All groups share one centre, and each spreads out both ways along 6 directions, with some noise.
In the rows, 100 means zero.
Known rows, each followed by its group:
[ 97, 108,  93,  99,  95, 115, 103, 101, 104, 107, 100, 106, 101, 107] | Rabev
[103, 101, 103,  97, 118, 115, 108,  95,  85, 100,  96, 106,  99, 103] | Povev
[109,  94, 105,  87, 112, 115, 110, 103,  86,  97,  99, 105, 108, 102] | naku
[ 63, 124, 115,  84, 101, 120,  93,  63,  76,  71, 121, 114,  88,  99] | feza
[102, 111,  92, 100, 109, 102, 112, 111, 134, 126, 106,  95, 120,  82] | feza
[ 94,  97, 100, 112, 102,  99,  94, 110, 102, 108,  94, 103,  95,  97] | giv
[118,  75,  98, 116, 101,  92,  95, 121, 101, 119,  85,  97,  96, 111] | feza
[ 97,  87, 120,  99,  95,  88, 108, 102,  99,  83,  90, 108, 104, 103] | Povev
[107, 103,  99,  93, 104, 105, 109,  86,  97,  92, 113, 105, 100,  86] | giv
[ 99, 106,  95,  87,  92, 112, 102, 110,  96,  89, 105, 106, 108,  84] | naku
[106,  77, 106,  94,  83,  94,  99, 116, 101,  94, 101, 106, 111, 109] | Povev
[106,  98,  89, 103,  94, 110, 103,  92,  99, 101, 116, 114, 104, 102] | Rabev
[118,  81, 112,  89, 113, 104, 112, 114,  80,  88,  86, 104, 106,  98] | giv
[ 87,  90, 105, 105,  51,  82,  96, 102, 134,  93, 115, 115, 113, 115] | Povev
[100,  90, 101,  99,  92,  97,  96, 106, 106, 105, 106, 102, 104, 101] | giv
[ 95, 103, 106,  81, 103, 116,  98,  89,  80,  91, 108,  99,  92, 105] | feza
[ 92, 104, 111,  95, 108, 108,  98, 115,  99, 113,  73,  89,  92, 114] | Rabev
[112,  91,  89, 103,  91, 109, 105,  97,  99,  96, 119, 120, 109,  93] | Rabev
[ 90,  94,  99,  95,  99, 115,  86, 103,  89, 108, 114, 105,  97, 105] | naku
[ 88, 100, 118, 128, 134,  89,  87, 111,  76, 102,  54,  91,  64,  85] | giv
[109, 111, 107,  92, 147, 137, 131,  80,  84, 106, 104, 120, 107,  85] | feza
[ 84, 123,  91, 103,  93, 123,  98,  73,  78,  79, 105, 118,  86, 121] | feza
[ 91,  97, 122, 112, 125,  98, 118, 100, 101,  91,  96, 125, 114,  78] | feza
[ 90,  85, 124, 100, 115,  76,  85, 117, 102, 109,  85,  79,  94,  91] | Rabev
[ 81,  89, 125, 104, 107,  66,  76, 115, 110, 114,  83,  72,  89, 102] | Rabev
[ 96,  99,  99, 107, 104, 105, 102, 124, 102, 104,  87, 110, 111,  96] | giv
[ 85, 107, 128,  72, 120,  84, 114, 105, 100,  75, 100,  95, 139, 108] | naku
[ 75, 146, 110, 113, 132,  74, 119,  76,  95,  57,  79, 103, 122, 109] | naku
[ 84, 113, 110, 105, 117,  95,  96, 103,  98, 100,  81,  90,  88,  87] | giv
[112, 100, 104,  96, 127, 113, 108, 100,  82, 104,  88,  98,  94,  95] | Povev
[109,  76, 109,  96,  97,  94,  99, 119,  91,  95,  93, 103, 104,  98] | Rabev
[100,  76, 129, 103,  89,  74, 104, 107, 102,  81,  83, 105, 100, 102] | Povev
[108,  99, 100,  95, 108, 111, 109, 102,  94, 102,  97, 104, 102, 101] | Povev
[105,  95,  99,  92,  93, 104, 104, 114,  99,  94,  98, 103, 105,  87] | naku
[ 93, 114,  83, 103, 103, 135, 102, 104, 111, 137, 105, 110, 109, 139] | giv
[ 92, 110,  89,  94,  86, 115,  97, 100, 126, 124, 119,  99, 101,  89] | naku
[ 87,  98, 118,  91,  93,  90, 106, 101, 104,  79, 102, 110, 116, 100] | Povev
[ 63, 120,  90, 110,  89, 106,  76,  85, 128, 134, 131,  97,  96, 109] | naku
[ 95, 106,  97, 107,  99,  88,  92,  78, 105, 102, 114,  94,  98, 115] | Rabev
[115,  96,  94,  74, 100, 121,  94,  98,  81, 109, 103,  83,  89, 114] | feza

New rows. What belongs after each?
[ 88, 124,  69, 123,  96, 128, 104,  96, 122, 125, 121, 126, 111,  99] | giv
[ 95,  77, 130,  80, 115,  93,  96, 110,  96, 101, 103,  93, 103,  79] | feza
[120,  91,  95,  86,  97, 105, 120,  94,  91,  75, 119, 116, 125,  93] | Rabev
[101,  80, 100, 102,  79,  99,  95, 124, 108, 100, 107, 113, 109,  85] | Rabev
[120,  88,  99,  95, 107, 109, 115, 103,  87,  89, 102, 114, 110,  90] | giv
[ 99,  91, 105,  96, 110,  96,  91, 116,  92, 105,  95,  92, 101,  94] | Povev
[ 96, 107,  95,  99,  94, 102, 101, 104, 110, 102, 102,  99, 107, 100] | feza
[115,  61, 114,  95, 101,  96,  94, 124,  76,  96,  92, 104, 104, 113] | Povev
[105, 105, 100,  99,  97, 106, 114,  92, 109, 101,  96, 105, 100, 100] | Povev
[ 90,  94, 110,  97, 102,  94,  95, 118, 109, 106,  96,  96, 105,  82] | Rabev
[115, 106, 101, 117, 119,  97, 119,  87, 110, 114,  78,  98,  94, 111] | naku
[ 98,  84, 122,  98, 123, 113, 100,  89,  70,  97, 100, 110,  85, 100] | feza
[123,  87,  88, 104,  93,  98, 103, 122, 103, 111,  85,  95, 106, 113] | feza
[100, 139,  81,  97, 128, 130, 113,  83, 106, 122, 103,  92,  93,  82] | Povev
[ 95,  94, 114,  90, 112,  98, 102, 104,  94,  97, 100,  99, 112, 110] | naku
[115, 113,  82,  82, 106, 119, 110, 106, 119, 127, 107,  84, 111,  97] | feza
[ 91, 120,  85,  98,  85, 125, 107, 103, 117, 107, 109, 113, 107, 100] | Rabev
[113,  96,  79, 104,  83, 144, 112, 112,  94, 109, 102, 132,  99, 107] | Rabev
[104,  97, 108,  90, 102,  95, 109, 107,  97,  84,  98, 102, 111,  81] | giv
[ 98, 100, 104,  99, 101,  92, 106, 115, 122, 108, 100,  99, 118,  86] | feza
[103,  91, 106,  98, 106, 102, 105, 120,  95,  98,  86, 103, 109,  99] | giv
[ 89, 121,  82, 105,  96, 125,  97,  87, 113, 124, 119, 106,  91,  98] | naku
[110, 104, 104,  88, 123, 127, 110,  85,  79, 111,  92,  96,  89, 122] | giv
[ 97,  99, 110, 101, 116,  90,  94,  93,  96, 105,  95,  87,  94, 107] | Rabev
[100,  98, 103,  88,  92,  98,  99,  88, 106, 101, 115,  95, 100,  99] | giv
[109,  97, 112,  89, 117,  96, 115, 108,  77,  71,  83, 105, 113,  99] | naku
[133,  87,  86,  82, 101, 107, 104, 124, 108, 128,  93,  76, 107, 107] | feza
[100, 101,  98,  96,  98, 106, 104, 103, 104, 100, 102, 103, 105, 102] | Rabev
[ 83, 112,  85, 138, 109, 113,  99, 134, 110, 117,  82, 124, 110,  91] | giv
[101,  88,  78, 126,  79, 129,  91, 110, 104, 127, 113, 128,  86,  98] | Rabev
[101,  92, 111, 102, 114,  98, 101,  99,  96, 109,  94,  98, 101, 116] | naku
[109,  91, 103,  96, 123, 110,  98, 111,  77, 108,  92,  95,  97,  98] | Povev
[109,  83,  91, 102,  84, 103, 100, 113, 110, 107, 116, 114, 117, 105] | giv
[ 97,  87,  95, 103,  79,  94,  88, 115, 115, 111, 108,  99, 104, 105] | Povev
[ 93, 103, 110, 106, 115,  95,  97, 101,  92,  96,  84,  94,  87,  86] | giv
[ 88, 107, 103, 122, 104,  78,  93,  98,  98,  88,  85, 100,  94, 106] | naku
[138,  56, 109, 128, 133, 109, 110, 114,  71, 124,  73, 114,  87, 113] | feza
[101,  96,  96, 101,  97, 121, 102, 115, 102, 110,  98, 113, 101,  91] | Rabev
[112,  76, 107, 103, 103,  92,  96, 107,  88,  99,  97, 100,  98, 103] | Rabev
[ 95,  88, 119,  83, 113, 101, 100, 101, 111, 120, 112,  92, 116, 118] | naku
[ 90, 110, 113,  81, 106, 100, 114, 104, 108,  84, 105, 105, 123,  79] | feza
[100, 109,  65, 116,  48,  96,  88, 107, 161, 142, 116,  90,  94,  99] | Povev
[119, 121,  76,  87, 110, 122, 121, 105, 121, 123, 102,  94, 119,  97] | feza
[ 82, 116,  92, 112,  87, 102,  93,  91, 106,  98, 105, 109,  96, 109] | feza
[104,  91, 104,  99, 109, 101,  98, 109,  93, 105,  94,  97,  99,  98] | Povev
[ 88, 107,  91, 102,  86,  99,  90, 110,  94,  84, 102, 106,  99,  84] | naku
[ 88, 113, 120,  83, 124, 109, 100, 101,  90, 110,  74,  78,  89, 124] | giv
[100,  91,  83, 113,  65, 118,  91, 114, 108, 113, 101, 119,  92, 121] | Rabev
[100,  96, 106, 103, 111, 103, 107, 131,  95,  98,  78, 107, 115,  97] | giv
[103, 114, 105,  84, 115, 114, 125, 101, 100,  85, 100, 111, 122,  87] | feza
[118,  83,  86, 121,  91,  98,  95, 115,  95, 112,  83, 102,  91, 124] | feza
[ 90,  65, 129,  94, 115,  90,  77, 115,  57,  87,  98, 102, 103, 129] | naku
